All groups share one centre, and each spreads out both ways along 10 directions, with some noise.
Some rows, each with its group after it:
[ -4 -27  28   1   8   5  14  33 -55 -16  -7  43  11 -10  26] | J_818
[ -7  23 -23  -7 -37  22 -13 -35  22   3 -28  20  -3 -11   7] | J_768
[-19  16   9  -6 -24  29   1 -27 -13  -4 -31  35  14 -13  16] | J_443
[-38   4   3  15   7  25   7  22 -24 -15  -6  -2  -4   0  20] | J_323
[-50  -5   7  42 -15  22   0 -35  26 -24 -20   3  15  -7 -15] | J_349
[-51 -16  12  39 -20  -1 -27  -8  23 -15   0 -12   8  -8 -25] | J_349
[-22  -4  19  21   8 -20 -39  -9 -26 -30  38   8  -7  18  27] | J_443
[ -8 -20 -13 -13 -18  -7  -9  18  13 -29  -6 -11  -7 -14  20] | J_349
[-20  18  -5  -1  17  40 -41  13 -25 -38  13  20   8 -35  -1] | J_818
[-18  24  16  10  24  25   4 -27  -2   2 -45  -5  33   9   0] | J_768
[-14   3  -9   7 -25  25   5   7 -13  -5 -28  20   2   2  31] | J_617
[-33  15   8   2 -16  15   8  14 -16  38 -32 -10  -8  23   7] | J_818
[  7  -4 -20 -18 -26 -35 -18   4  14  -1  20 -10 -21 -11   5] | J_323
[  6  -4  12  18  37 -17  27 -43 -23 -37 -47   7  29  -8 -22] | J_768
[-15 -13   8  20 -21 -25  32 -11 -11  11 -24   7  -5  19  25] | J_818
[-13  12 -16 -22  -8  20  -2  32 -13  15 -12  21 -12 -33  -2] | J_323
[ 25   9  -3 -11  -4 -19   8 -27  11  19 -16  10   4   6  -3] | J_617
[  6  21  16 -28 -16 -21  20 -12 -26  30  -7  -3  -4  25  35] | J_818
[-35   4   4 -10 -36   1  -2   3 -17  -3  14  -6 -10 -18  -6] | J_768
[-38 -13  11  31 -28   4  -2   6  -9  18 -18  32   6 -18 -19] | J_323
[-31 -12  25  -4  -4  13 -29  15 -13  -7 -26 -12  14  15   2] | J_349
[-22 -44  40  35 -13  -9 -12  -7  -3  -5  -5 -12  11  34 -27] | J_818
[-33  -5  31  -7 -17 -13  -9  21 -48   4  36  -7  -7 -15 -20] | J_768
[ -7   0  28 -35 -13 -17 -12 -29   2   6   3  18   5 -13 -10] | J_617
[  6   5  10  22   5 -30  20 -39 -15   7 -16  12   0  30  10] | J_323
[ -9 -18   1  36 -10 -39  10 -15 -21 -11 -12 -15 -22  42  13] | J_768
[-15 -35   0  27 -33 -29   7   9 -16 -15 -19   9 -12  22  37] | J_323
[ 15  -4 -12  21  -2   6 -30  -9  31  18  -9  21  -3  33  17] | J_768
[ 18 -11   2 -41  -2  13   9  26 -26  -4  -2  22  -8 -15   4] | J_768
[-12   4   0  30 -16  -2 -17  23 -18  23  30   5   0  -3 -11] | J_617
[ -2  -4   6   6  -7 -15   5   9 -33  15  -8  34  -9   0  10] | J_323
[-36  16  12 -17 -33   5 -15  11 -52  -8  17 -13 -17  -2  10] | J_768
[-19 -15  12  23   3 -26 -10 -20 -57 -43 -15  17 -17  11  -4] | J_617
[-22  28  -5 -13 -30  18  -8 -27  11  17 -16   5   2 -19 -20] | J_768
[-33  11  -2   1 -29 -24  39 -20  -7  19 -11 -16 -24  -2 -10] | J_617
[  5  -5  -8  -6 -32 -22 -25  22 -18  12  17   2 -21   6   8] | J_443
[-13 -26  -4  20  12 -30  23  -6  29 -21  11 -20 -11   0   0] | J_443
[-60  -3  23   4 -17  20  -7 -13  12 -20  -5 -14   9  -2  12] | J_617
[-45 -14  -4  36 -30  31   9  24 -19 -20 -17  13   0  -6  26] | J_617
[-35  -1  30  30  -4  32 -18 -24 -29 -26 -34  10  31  13  -1] | J_818
[-34 -18  20  28  -4  -4  32  -2   7   0  -8 -11  11   1  -7] | J_443
[ -3 -15  10   2 -14 -38  40  10 -24  20 -20  -8 -17  40  45] | J_323
[-32  12 -10   0 -17  26   1  17  -1  11 -23  -7   3 -22 -13] | J_349
[-20 -28  34  28 -22 -36 -11 -22 -12 -12  28  19   0  23  21] | J_349
[  5  -2  35 -16 -10 -26  40 -32  -5  33   3  18   1  20  12] | J_349
[ -5 -12  -4  -5 -22  17  -5  15  18  17   0  19 -10  -7  -4] | J_768
[ 21 -10   6 -24   3  -6  22   1 -24 -16  -5  15  -5  13  41] | J_349
[ 12   1 -14 -37   9  28  26  26  -7   0 -45   7   4 -25   0] | J_349
[ -2  48  10 -15  -9  21 -16 -55 -14   9 -17  10   8  22  16] | J_349
[ 18 -13   3  -5 -11  21  39  15 -24   7 -48  -7  18   4 -12] | J_443
[  3  -7  17 -18 -44  15  60 -13  -5  16 -24   1  32 -23  -8] | J_443
[ 22   3 -21   6 -27 -10   0 -34  13   4 -29   4  10 -12 -33] | J_443
[  6  14   1 -16   0  -4  17 -36  12   7 -41  -7   7  22  16] | J_617
[-33  35  24 -12 -11  27  -2 -21 -20  12 -14  -6  20   3  10] | J_818
[-38 -26  -6  41  -7  -2   1  14   6 -41   1 -17  -5  -2  16] | J_349
[-17  10  29   7   6 -12 -11 -23  -6  -6  32 -13  13   1 -11] | J_443
[ 36  -5  -2 -15  18 -23 -33   9 -36   3 -12  48 -13   6  -1] | J_443
[  0 -37  12 -27 -22  22  10  25  -3 -26   3  15   2 -14  21] | J_818
[  3 -48  29 -10   1   9  16  16   9  -9  -6  -1  11   0 -27] | J_818
[-25  16   9   1 -22 -20  27 -13 -13  12  -3 -15  -7  23  44] | J_818
[  3   6  -4 -23 -31  -8  17 -12 -34   5 -30  28 -16   5  30] | J_617
[-10 -15  -5   4 -13   1   0   4  -6 -12  -1  -2 -17  -8 -23] | J_768
[-31   4  11 -11 -19 -12 -10   6 -12  21   5  38 -20   0  34] | J_443
[ -4  -8  -2  -6  28  -1 -17  42 -31 -19  -5 -17  -9  11   7] | J_323
[-31   5  28   8 -18  15   8 -18 -21 -15  18   5   7  16  43] | J_323
[  3 -10   5   5 -14 -33  -8 -10  -3  26 -25   8  -1   7 -23] | J_323
[ -6  26  11 -31  18  38 -10  11 -21  10 -18 -10   6   4  -9] | J_818
[ 21   0 -24  27   3  -3 -18   4 -36 -24   2  29  -7 -13 -10] | J_617
[-38 -11  17  22 -28  15  35  -1 -19  13 -50  20   9   9  23] | J_443
[ -6 -25  25   2 -17  15   8   3 -19   4 -42  37  20  -5  -5] | J_323
[-20  -5  17  11   0  21   5  -6 -12  -8 -46   6  17  24  26] | J_617
[ -5 -23  32 -22   1   5  39 -29  26 -18  12  12  10  -5  17] | J_349

New rows, each followed by its group:
[ -6 -12   8   7 -21 -18 -10 -18  -4   7 -26  21   3   5  -1] | J_349
[-29   6  -7  26 -22  -2  23  20 -32  21   1  -1 -18 -12 -17] | J_617
[-36  -2  17  34 -10  -2  40 -16   0  27 -13  25   5  -9 -12] | J_323
[-21 -12   6  17 -37 -18  -5  16 -31  15  21  28 -13 -12  -3] | J_617
[ 11 -15   7 -13  -6   9 -17  -6  25  12 -10  -5   0   0 -53] | J_818
[-23 -17  23  43   4 -19  25  -8 -10   5 -32   5  15  40  46] | J_768
[-10  13 -34  36 -17  -4 -10  -6 -13 -11  -2  10  -9 -18  -6] | J_349
[-19   8 -27   5  -5  -3 -36  10  13 -15   5 -14 -29   7  16] | J_443
[ -2  -9   3  19  -2 -14  30   1  19  19  -8 -12   6  12   7] | J_617
[-18  22 -12  30  -6  17 -13 -26 -19 -28 -10   3  -2  11  22] | J_349
[-56  -9  13  26   2  23  25   0  -3 -19 -30 -20   2  -4 -11] | J_617
[  5  27 -19 -11 -14 -16 -25 -34   7   0  -9   8 -15  11  18] | J_443
[-31  29   5 -11 -24  33 -21  -4   2  15   6  -1   7 -17  -4] | J_617
[-36  19 -19  22  -5  19 -35  -3   3 -13 -24 -15  -3  -4 -13] | J_323
[ -7   0  -3 -23 -17   6 -21   4   1 -12  -8   0   0  -8  12] | J_349
[ -5 -40  28 -11 -21  12  12  29 -20  12 -19  28   5   2  -2] | J_818
[-52  12   8  50  10   2   1  -1 -13   5  -5   5   9 -16 -18] | J_818
[-26  34 -18  -3 -30  46 -16   6  17  14  14  -5   7 -29  -4] | J_617
[ -8  17 -17 -20 -54   7   6  -9  13  24   0  21  -8 -27  11] | J_617
[ -6 -15  19  -7  -4   5  14   0 -10  10 -21  26  10  -6  -6] | J_349
[-18   5 -24  31  -2 -31  30 -10  11   0  24   8 -28 -14  13] | J_323
[-40 -24   2  27 -10  -2 -12  28  -5 -26   1 -25  -8   8  13] | J_323
[ -1  -8 -19   0 -27  -8   7 -15 -44 -37 -27  42 -24 -14  16] | J_617
[ 20 -10   2   0   6 -26  40 -25  -1   3  -4  31  -3  -7   2] | J_323
[-27  24  10  -2 -19   4  24 -45  21   4 -16 -25  15   6   8] | J_818
[-42  21 -14  38   7  -1  11  -8  -9 -14  -7  10   0 -23  15] | J_818
[-17 -11  11  17 -23  12   7  -3 -22  13 -29  55   9 -17  -5] | J_323
[  7  -7 -12  19  -1   6  -5 -14   3 -33 -13 -19  10  -1 -18] | J_443
[  6 -20  24 -33   2   9  18  15  -6   2 -16  -5  15  -4  -1] | J_323
[ 12  -5  13 -16 -30   7  28   6 -34  16 -29  14  13   3  12] | J_443
[-18   9  14 -16  -5  -9   0 -11 -36 -34  12  -3   8 -18  12] | J_768
[-20 -34   4  16 -24 -23  15  25  -5   3  20  -8 -27   8   1] | J_768
[ -8   5   2   1  -5  13   7 -32  12  -6 -29  35  15 -27 -12] | J_443
[-19 -37  24  -1   5  19  26 -19  23 -43 -17  14  16  -2  15] | J_349
[-33 -35  24  33   5  18  -5  15 -12 -39   0  -4  12   4  -2] | J_818
[ -5   0 -12   6 -17  -2  -2 -30   7 -39   7  33   9 -38  19] | J_818
[  1 -31   5  20  -3   3  17 -19   6 -29 -48   1   7  26   4] | J_818
[ -9 -18   2  -1 -28  18 -34   4   9  -6  -7  -1  -8   7 -19] | J_818
[ -4 -14  33  -1  14  36  16   3 -40 -17 -34  42  33 -16  -4] | J_443
[  8   9   6 -16  -8 -20  -8   1 -15  32   6   9 -10   4 -10] | J_818
[-12 -23  24  11   1   6  40  22 -16   0  -7 -31  19   4 -14] | J_443
[-21  37   6  13  15 -13   2 -52 -11 -25 -18 -46  11  27  12] | J_768
[ 16  -8 -10  17  -1 -15   1 -16  -6   3 -35   3 -18  36   1] | J_768
[-14  47 -26 -19   9  27 -13  -4   1 -15   8 -21 -14 -11  17] | J_323
[-40   2  -3  16  19   1 -27  30  -4   6  -8  -5 -28  20  10] | J_443
[  9 -16  16 -26   2  13  -4  11  -2  -6 -14  10  16 -20 -18] | J_323
[-33 -28 -11  34 -11  -8  16  -4  13 -28 -25  21 -14   2  33] | J_443
[ -5 -10   6  -3  -4   2  -2   7  24 -15  24 -12   8   5  33] | J_617
[-26  -3   3  23 -29   3  17 -10   2 -14  -5 -38   9   8   5] | J_443
[-15  21   9 -19  14  13 -10  -9  -9  10 -16  24  -3   0  11] | J_443
[  1  27  -1 -26 -19 -15   9 -30   1   9  13  14   5 -24  16] | J_818
[-50   2   8   1 -22  30   5  14   9  -1  11  -9   2 -29  -7] | J_617
[ -5  -4   0   9  -4   9 -23 -23   7 -23 -19  10  14  -9 -17] | J_323
[-21   3  12   1   4  14  15  13 -23   7 -23 -19  -4  27  13] | J_768
[-45 -10  35  10 -10 -24  40 -13 -16  -6   2  -6  23 -36 -20] | J_768
[ -2 -21  39  21  15  -4  34 -47  -2 -12   4  34  15  11  -3] | J_349
[-12  11   4 -37 -20   4  28 -24  11  12 -33   7  -1 -14   3] | J_617
[-27 -21  18  17 -42 -35  42 -16 -17 -10   5  27   4  -6  58] | J_818
[-30 -14  33  44 -13   5 -10 -11 -47 -19 -21  22  15  35  26] | J_323
[ 12  22   8 -20  13 -18 -26 -27 -25  27 -24  58  -8   9   7] | J_443
[  1 -13   1  22   8 -18  23   3 -25 -12  -9   3  -8  16  17] | J_349
[  3 -14 -10  25  -3   8  12 -23   0 -55 -20 -18  13   5  14] | J_443
[-13   0  30  16  21   2  24 -30 -10 -38   9 -40  27  19   7] | J_443
[-30  -5   7   7   2  -6  40  -8  -6   2 -20 -12  -8 -12 -30] | J_617
[-31  -4  11  -2  -4  -7  15  31  -7  37 -15   0 -20  14   9] | J_443
[  6 -21  24 -13 -19 -21  26 -20   6   2  -2   3  10  10  14] | J_323
[-21  19  23   3  -1  11  17   0 -47  19   1  23  -1  15  29] | J_323
[-16 -33  28  10 -12  13  -5   5  10   4 -10   5  13  -2 -42] | J_818
[-20   7  22 -21 -17   1  32  -4   6  22   7 -18   2   4  16] | J_323
[ 10   2  -3  -6  -3 -33  31  -9 -18  -4  43  24 -24  -3  45] | J_323
[-62   5  15   3 -36  24 -12 -18  32  -9   3 -17  10  -8  14] | J_617
[ -2  16   1  -5 -51 -18  -8   1 -40  53 -15  42  -8  -3   6] | J_349
[-22  23   3   5 -18 -19  33 -30   1  25 -20  -7  -2  11  21] | J_818
[-34  -5  10  12 -17  13 -23  25  -8 -11  34 -27   2  -8  -8] | J_443
[-15  15  -2 -20 -21  35  -1 -14 -32 -20 -55  25   0   5  37] | J_617
[-27  -3   5  19 -23  -7   9 -33  25  -9  26   9   3 -21  -6] | J_323
[-26  47  -6  36  24 -29  38 -32 -35  10 -20  18   9 -12  32] | J_818
[  1 -10   6 -14 -10 -18 -15  14  -7   0  34  -1 -12   0   5] | J_818
[ -2 -20 -19  51  -4 -61  19 -18   3  -9  -8  12 -22  14  18] | J_818
[ -7 -10  22  16  25   6  31  10   0  30 -36  -8  11  39  10] | J_768
[-33 -36  46  12  19  14  13   3  -9 -29 -19  -5  18  27  16] | J_349
[  9 -25 -12  -6 -11 -16 -12  16  -8 -42  -1  -8 -11   9  37] | J_323
[-10  -1   9  13  11  17 -15   9  13   3  -1  -1   9  25  30] | J_768
[  1   4  -5 -12  -7   8   5  13 -22  16 -26  29  -8  -6   4] | J_818
[-21 -17  40  29 -31 -15 -11 -27 -14  29 -29  17  24  20 -25] | J_323
[ -9 -48  17  -1   1 -12 -10  13  19 -33   3   7  10 -16  -7] | J_349
[  6 -24   1   7 -38 -36 -26 -23   8 -11  12  22   1  -9  -5] | J_323
[-19   7  16 -17 -21  30  30   0 -13  25 -40  17  14 -11   2] | J_443
[ -6  30   1   5   6 -16  11 -24 -18  23 -17  14   3  -2  -1] | J_818
